The rows of a group lie close to one hidden flat surface of 12 dimensions, which passes through zero. Surfaces can cross.
Some rows, each with its group after it:
[-29   4 -10  -8 -30  33 -12 -19 -27 -14 -36  27  36 -20   1 -28   4   7
  11] -> L
[ 16 -24  18 -37  -1  -8   1 -23 -21   0   2  -6   5 -29 -19  -6 -23  23
  28] -> Z
[  2   6   0   9  27  -9  20   3  31  17   8  -1  -5  -2   3  32  23 -24
  -7] -> C
[ 33  -7 -17  16  -7 -13 -19  19   6  14 -44  25   4  -3  11 -11 -24 -21
  -6] -> J
[-32   3   8  -9  11  10  13  19  11  11 -39  19  31  -2 -16   6  -1   5
   3] -> L
[ -8  10 -25  37  -7 -12   6  41  27  13  18  24  -4   0  12   3 -11  31
  10] -> K
[-19 -27  13  15  15  14  17  -1   3  11  19 -13   2 -34  -1  11  42 -13
 -23] -> J
[ 29  11 -37  -2   1 -30  -5  14   1  17 -24  37  -7  -3 -11   3 -16  20
   8] -> K
[ 24   3  -1  23  -4  -1  -2  30 -16   7 -19  22   5 -11  19   4   3 -47
  -6] -> C
[-20  -6 -35 -19 -26  -6   1  24  15  11 -11   5  19  34  10   3 -13   5
  -7] -> L
[-15 -23  22 -24  13  23 -10   5 -25  16 -16  11  50 -40   3  -6  26 -34
   1] -> L
[ 30   2   1  -4   9  -7 -21  -1 -17   0 -41  14   7 -24  -6 -18 -17 -19
  -3] -> S
[  7  19 -13  19  36 -10  29  -8  42   5   1  -2 -48   1 -18  10  -8  33
 -30] -> C
[  8   2 -38 -14   8  -7  -4   9  -2  -5  30 -17 -11 -17   9  -4   7   9
 -42] -> C
[-31 -15 -15   0 -13   8   4  11  -5   8  29 -23   4   3   0 -16   8  31
 -17] -> C
[-49 -26 -17 -18 -24  14  27   1 -21  23  13  -3  23  19  -5  17  50  -6
  -6] -> Z
[-39  -1 -12  38  -3  12  16  28 -12  16   1 -17  18   0  -4  -5  35  -9
  -6] -> J
[-23 -40  -1  21 -25  -2  16  32  13  26   6  11   4  25  10  19  19  -4
 -13] -> J
[-13  26  -5   5  -7  -4 -20 -15  -4 -42  -8   0   0  14 -12   1  16  11
 -10] -> J
[-14   0  12  17  22 -22 -15 -34  25 -16  25 -38  -9  19 -19  22  47   3
   1] -> C
[ -7  38 -11   2   3   5 -10 -30   1 -43  12 -40   2  -8   1  -6  10 -15
   0] -> C
[ 10  -2 -23  56 -16  -9  13 -23   0 -21   5 -24 -20 -47   4  16  35 -29
  -1] -> Z
[-26  14 -11 -23 -17  23  -8 -13  -9 -29  22 -13  -8  23   8 -22  -1  26
 -30] -> L
[ -8  21 -20  13   0  -8  -5   3   3 -15 -15  17  25 -31  -4  21  30 -19
   9] -> Z
[-29   5  33 -11  23  34  30   1  48   9  28  17  -4  13  20  24  -2   5
 -10] -> S
[  3  26 -25   5  -1  -6  15 -33  13 -26  11  -6 -27 -16  -9  14   6  21
  -1] -> S
[  7 -22 -19 -22  -1  16  10 -41  -8  29  26  27 -11 -24  17   5  36  -4
  -8] -> K
[ 21  10 -44  36 -18 -45 -18   4  23  -3 -43   6  -4  18  -3  16  -1 -20
   8] -> J
[-11 -42 -14  18 -21 -14  13  -6  15  -8  19 -45 -17 -27 -12  -4  -9  37
  -9] -> Z
[  3   8   6 -50  28   7   9  27 -31  22   2  29  16  -5  -8   8   9   0
  -8] -> L
[ 34  20  -4 -24   3  23  -4 -25 -11 -18   1  16 -22 -24  19 -18 -27  -4
 -23] -> Z
[ -1  32   5 -24  26  27  11  17 -25   4 -11  -8   9 -11  -4 -33 -28   0
  -5] -> C
[  1  14   0  -5  16   3   8 -21  -9  -4  13  40 -40   7 -26   5  19  57
 -30] -> J
[ 12  -6  -6  31 -19   3   3  -7  13  -7  -3   1   1 -29  22   6  -5 -27
  15] -> J
[ -2  13 -36  11  -8   2  -9 -33   1  -8 -11  20  -1 -39  -9 -14  10  30
   4] -> K
[ 17 -32  37  11   3 -21 -24 -19   8  11 -34 -18  12  12 -13  -6 -14 -17
  39] -> K
[-13  17 -33   9  15   2  12 -21 -10  -8   0 -54 -24   1 -21 -24  21   8
 -40] -> K
[ 16  13   8  23  -7  -5  23   2  -1  10  33 -25 -15  19  18  18  -4 -36
  48] -> Z
[-15 -11  -2  35  13  -9 -29  -5  -2  38  -8   0   3  46  -7 -16  52  -9
  -6] -> C
[  5  29 -32  22  28 -22 -32 -26  10  -9  10 -11  -1 -12  -7  -1  44  -1
  -8] -> S
[-18  -2 -11  -2  -9  -5   3 -11  -7  16  13 -16   9  15  -6  -3  11  10
  29] -> C
[-32  10  22 -33   4  34  20  19 -11  -5  21  10   3  24   3  -2  -2  17
 -21] -> C
[  6  17   1   4 -17  13  11 -15 -44 -13  21 -28   6 -14  12   1  19 -44
  33] -> K
[-10 -10 -36   2 -28 -24 -14  28 -11  32 -20 -10  22  40  -6 -20 -18  14
  31] -> S
[ 12 -12  14  -9 -20  -2  33 -25   3 -26  39  -1 -36 -16   3  38  -2   7
   4] -> S
[ 14  -9  32 -10   2  -3   5   1 -22   8   2  56  -8 -12 -21  11  -9  43
  31] -> K
[ 11 -14  -1 -53   3 -18 -22 -30  -3  15 -14   6   4  27 -17  -4 -15  24
  17] -> K
[ -7   3 -50   0   3  11  -3 -15  17  15 -25  -3 -12 -12  -4 -45 -22  36
 -36] -> Z
[ 28  -6   7 -23  17  -2  15   8 -37  49   5  34  -2  13   3  19  19 -34
  16] -> Z
[ -2  11  31   4  33  27  12  -6  -2  17 -18 -16 -18  24 -10 -28 -17   1
 -18] -> L
[  4  28 -43 -15  29 -17  22  11  25  21  23  -8  -7 -14  -3  17  -2  13
   4] -> Z
[ -5 -18  20 -32   6   8 -20 -37 -26  -2  53  14  -5   2   0   7  49  18
  -8] -> L
[-29   6   0  36   7 -15  12  26  24 -14 -14  -7  13  -3 -21  22  19  11
  -3] -> J
[ 25  -9  12 -25 -16 -12 -12 -28   2   1  12  30 -10  24   7  22  -7   2
  27] -> S
[ 31 -16  25 -24   5   8   4  -6   5  10  -8  56   5 -36  14  24 -13 -16
  13] -> S
[ 16  -5  14  29   8  -6   5  20 -44  -4   0 -21  -9 -29 -20 -13  12  -8
  -4] -> S
[-15  18 -23  -4  -7  22   0  15 -25  -3 -17  -5  24 -19   5 -28   0 -10
 -13] -> L
[  1 -29  -1 -48  -3   4  -9  -9  15  15 -21   2  18  16  14   9  -1 -33
 -27] -> J
[-11  14 -30   1 -12  23  19  -4   9 -11 -18 -46   4  -4  22 -18 -20 -40
 -18] -> S
[-23  23 -44  39  -3   3   3   6  -2  23  -8 -21   0  14  -4 -34   7  15
   6] -> Z
[-33  -1 -50  14 -29  25  24  19  28  -4 -21  31   5 -33  16  -9 -11  23
 -45] -> K
[ -6   2 -31  25  11 -26   1  26  21  -2  23 -15   0 -17  -1  21  31  -3
 -26] -> L
[  3  13 -11   9  -7   5  17 -23  17  10   7  17 -10   0  13  15   0  -7
  26] -> S
[  4  10  13 -45  43 -11 -14   8 -15   4 -24  -5  28  -5 -26   5   6 -15
  -4] -> L
[-24 -11   6  28 -19 -14 -17   9  -1 -17  -9 -25  32 -11 -12  -1  13   0
  29] -> L
[ 11 -13  19  -2  -5 -12  -8 -34 -20   7 -13 -23   0  -1 -26 -18 -16  13
  52] -> Z
[-31  -7  14  -7  -5  12 -26 -26   4 -22   6 -17   0  27 -10 -24   6  38
 -19] -> C
[  5 -39  18  12   7  20  23 -45 -30  33  -3  -5 -14 -33 -15  -6  40 -15
   0] -> K
[  4   1  17  31 -12  20  11   4 -27  -3  26 -19 -18   3  13 -19   1  -9
   2] -> Z
[ 23   9  13  26  28   8  14  -1  11  32 -23  27 -22  -3   2  -5 -13  -8
   2] -> J
[ -4  22 -18 -43  40 -13   5  17  -8  18  -5 -17   3  11 -31 -12 -11  31
 -10] -> J
[-38  -2 -11 -25 -21  21  12   8  26  -3  22  23  14   4  18   5 -13  39
  -2] -> K
[  5  16  13  23  -5 -15 -49  29  13 -16  -8   3  30  18  17 -14 -16 -15
  23] -> K
[ 22  28  -7 -35  -5   3  24 -16  20 -19 -15   9 -19   7   5  12 -53   2
   4] -> L
[  5  -8  23  41  -7 -14 -18  -3  -9  13 -11 -41  22  13  -3 -17  -1 -34
  67] -> C
[  3  25  -7   3  11  14  19 -37  23   2   6 -31  -2  -3  18   9   1 -42
  27] -> S
[  0   1  28 -18  13   5  -1  23  33 -13  14 -46  13   8  24  -1 -49 -24
   2] -> J
[ -1  24   8 -39   9  -1   1 -22 -29 -10  19  -6  -9  18 -26  -4  -2  32
  23] -> S

New rows. What belongs after each?
[ -1 -30 -10  31 -13 -19  12  52  -7  24  30  -7  -8  -4  -2   0   0  26
   2] -> J
[-12  13  -8  16  -6  -8 -12   0  -8  -3   8 -36  -2  51   2  -2  20 -23
   7] -> J
[ -5 -24   5 -23 -35  12 -19  -3 -30 -19  35  -3   5  -2  19 -12   2   6
  -8] -> J
[ 17  11  -5  -8  16 -46 -37 -27   5 -27 -34 -23  10   8 -31  16  21 -21
  -1] -> J
[ 23  -6  -6  33  -1 -29 -19   9  18  -4 -41   2   1  -6  -5   3 -10 -19
   0] -> L
[ 24  -2  47  22  23   3   8   8 -19  10 -16  34 -15 -18 -21   1  -8  12
  13] -> S
[-31  25 -34  15  -3  28  45  -2  14  44 -24  32  -7  22  -3  -2   4  16
  11] -> C
[-14 -24  15 -24 -20 -15 -27 -20   7 -42  32 -38  25 -13   6  20  17  -7
  12] -> L
[ -7  47   0  29  32  14  -3   5   9  -3 -32  26  15 -13  -3  -1  20 -20
   6] -> Z
[-14 -31 -16 -15 -23  -7  18  16   8  13  35 -12  -5   0   2   5 -18  41
   7] -> C
[-20 -11  23  15  28   0   3  38  40  24   4   8  24   1   7  15   5  -4
   3] -> K
[-13   0   0 -10  -7  20  31  -2   5   7  17  16   1  10  24  38  31 -43
 -12] -> Z
[ -8  12 -42  -7 -27   4  -2 -31  22 -24  18   2 -10 -10  18   0  -6  25
  -1] -> K
[ -6   2   6  26  -2  10  -4   1 -38  20 -18  46  -6  17 -20 -12  35  16
   0] -> J
[ -3  16 -32   0   6   3  -2  20  11  23  -6   8   0  16  10 -23 -19  12
 -12] -> Z
[ -5 -30  20  15  14   9  34   0  20  33   7  -6 -21  12   1  17  15 -10
 -15] -> Z
[  7   8 -14   6  26  -7   5   2  28   9   3 -48  -2 -16   5 -12 -20 -14
  -4] -> C
[-24  -5  -8  13 -20 -15  -6  -6  16 -27 -14 -30  -3  21 -17  -1  -3  22
 -13] -> S
[ -8  12 -16 -17  20   3   5 -41   9  24 -33  16  -1  27 -14  11  33 -15
  -7] -> Z
[ 37 -16  35  31 -21  -5 -22  -9 -12 -28  31   8 -24 -19  16  -1 -14   5
  20] -> J
[-21  -2 -21 -17 -44  15  -1  -7 -31  -1  22 -10  18  18  20 -11   6 -10
  27] -> J
[ 21   5 -14  -8  23 -43 -36   3   9   3 -11 -33  -5  28 -19  -7  -7   1
  -9] -> S
[-10  23  -5 -27  24 -18 -20  -8 -29 -13 -11 -44  31  -4 -35 -10  18  -2
  17] -> J
[-36  17 -12 -21  10  32  11  -1 -31   0 -20 -13  24 -11 -14 -25  21  -6
 -28] -> K
[-25  10  20   7  15  23  -3 -17 -29 -36  34 -21  -2 -30 -15 -10  44  18
 -23] -> J
[  1  -9  52 -45  34   9 -13 -17  -2   5  -1   6  25   1  -6  19  18 -24
  14] -> K
[-24  27 -11 -18  45   3   9  32  18  21  -5  19  29 -16 -12  12  18   8
 -11] -> K
[-18  -9   1 -26 -22   9 -22  -1  30 -30 -52  10  28  13   5  -5 -28  -2
 -28] -> L
[-31  -3  31  31 -12  -7   9   4  11 -14   7 -28  20  15  -9  22  17 -10
  43] -> Z
[-24   4 -53   4  21 -10  19  -3  26  33   5 -29 -15   6 -14  -9  15  26
 -30] -> K
[ 10 -28 -25 -21  -4 -24   0   4 -13  -8  19  -4  -4 -57 -19   3   6  35
 -25] -> Z
[  7  14  56 -15   0   6  24  -6  -5  -9 -19  31   6   9 -12  37 -14 -15
  50] -> C
[  2 -23  17  10   0  -3   2  19  -4   8  29 -28  -8  19  14   5   8 -26
 -14] -> S
[  8 -13 -10  27  -3 -53 -20  23  15  -2  14 -39  -1  22 -10  19   8  -4
  15] -> L
[ -7   9 -38  -4 -31   9  11 -38 -39 -12   6  -3 -27  -3 -19 -31  -1  53
  -1] -> K
[-10  14  18 -15  -7  -4   4 -24  -8 -39  31 -17 -15   8 -21  12   0  38
  15] -> C
[ -4  16   7 -18  -4  -6 -17 -29 -26  -5  46 -26 -14  58  -3  -2  24   6
  22] -> S
[ 11  35   3 -13  34   2   6 -42 -11  15 -26  -6   5  -1 -24  -3  11 -19
  43] -> J
[-16  29 -42   3   2  -3  -5  -4  18   9   4 -30 -12  50   3 -30 -20  27
  -2] -> Z
[  1 -23  -4 -36   2  10  -2  -2 -22  20 -20  18  24 -32  -5  -9   2  -5
  -9] -> J
[ -4  -7 -11   2  16  -2  12  15 -34  13   2  15  17 -59 -22   4  39   9
  -8] -> Z
[  0 -21   9  30  -9  17  11 -13 -11  12   8  25 -11 -30   7   4  27  -6
  -3] -> J
[ 33   1  -8 -31  11 -14   0  11 -20  17  35  -2 -24  14   3  -2 -20   9
   0] -> Z
[-20 -30  -4 -21 -33  11  -7 -23  41 -24  -6  24   1   1  16  12 -10  26
 -33] -> C
[-34  -4   8  11 -26   0  -4  -3  30 -27 -19  -9  34  -7  -1  10  -9   1
  31] -> Z
[-21  10  13 -18  28  14  21  16  25  -7   6 -26   6  -1  -2  10  -5  -8
 -28] -> L
[-28  35  -4  21  15   7   3  20  11   5  -5 -10  16  11  -7 -15  -5  14
  25] -> Z
[  7 -25  29 -19  15 -14 -19   8  11 -19  25 -49  13 -21   6  -1 -16 -10
  -2] -> C
[-29  14  21   9   0  14   7   0  10 -33   7  -3  18 -15   0  19  23  -7
   2] -> Z
[  7 -21  -3   8   7  -2 -10  21   3  38 -22 -25  20  25  22 -10   2 -63
  -7] -> J
[ -8  20 -23 -59  24  -5  21 -19  32   2   9   2  19 -38  -7  26 -14  16
  22] -> S
[ -3  19 -20 -36 -26  10 -12   3 -23 -15 -29  21  37  -5  12 -10 -21 -19
  15] -> K
[ -2 -13  -1 -24 -14   6  -7  13  16  21  19  58  19  -5  26  17  -7  15
  19] -> K
[ 20  -5  20 -20 -17  -6 -17  44 -37 -11  45   1   2  15  16  -6 -26   4
   8] -> Z
[ -8 -16  17 -25 -29  -1 -26 -18 -17 -42  -7  -4  18 -16 -11  -9 -12  23
   5] -> Z
[ -7  38 -22  15   7  17  50   8  23  12 -10   4  -9  -7  12  16 -14 -23
  11] -> C
[-24  -2 -15  17 -16  -3 -12  16 -18  20   3 -17  -2  52  -4 -29   3  20
   4] -> L
[ 32   7 -19   8 -12  -6 -19   5 -35 -24 -11  35   6 -52   8   3  22 -27
 -17] -> Z
[-11  -9  -3 -11 -30   8  -3  24 -40 -14  12   7  30 -33   3  -3   6   4
  16] -> Z
[ -6  10   0  24   8  -3 -24 -14  18 -46 -33 -34  -9  -3 -10 -13   3  -8
 -53] -> S
[ 38  22  -9  28  28 -10 -11  -8  21   8 -14  -7 -35   1   0 -26 -34   6
  -8] -> Z
[-13 -16  -9   4   6  -5   8  45 -17  -5   9 -25   5 -28 -10 -10   3   9
 -40] -> S
[ 23  11 -36  26 -22   2  18 -12  30  12  12  19 -39   9  33   6 -24  -3
   5] -> J
[ 14 -37   4   9  12 -28   0  24 -18  34  18 -22  -3  -9 -17   4  16  -1
   5] -> J
[ 18  25  -2 -17   5 -25  -1   2 -32  -3  35   0 -17  19 -20   8   2  29
  28] -> L
[ -5  -9  14   5  -2  -3  -4 -21  20   0  11 -36 -35  63   0 -11 -14  12
 -19] -> Z
[-26   5 -27  17 -19  13  -5 -13 -38  -3   1 -17  22 -18   0 -17  48 -19
   2] -> J
[-29   9  26  31  14   2  -6  47  22 -11   7 -12  18   6  -3  -9 -15  24
   6] -> Z
[ 18  -3  39 -19  30 -11 -17  10 -25  14 -28   3  17  13 -26  -1   0 -18
  14] -> K
[  7  15  -9  29  13  -5 -25  12 -16   6  -6  -9 -18  32  -3 -33  10   6
 -25] -> S
[-21  33  -2  -1  -7  24   7 -18 -13 -22  -1   9  10 -13  -6  -8   5  15
  21] -> J
[  7  20 -26 -11   7  11  39  17 -10  54 -28  22  -3  16  -3  -6 -25  -3
  27] -> L
[  3  38 -28  -6  13   6   7  14  24   9  -5  18  12  -4  19   7 -14 -16
   9] -> Z
[ 28  21 -25  62  -6  -7  -2 -18  19 -12 -44   0 -34 -11   3 -24 -25  -5
 -10] -> L
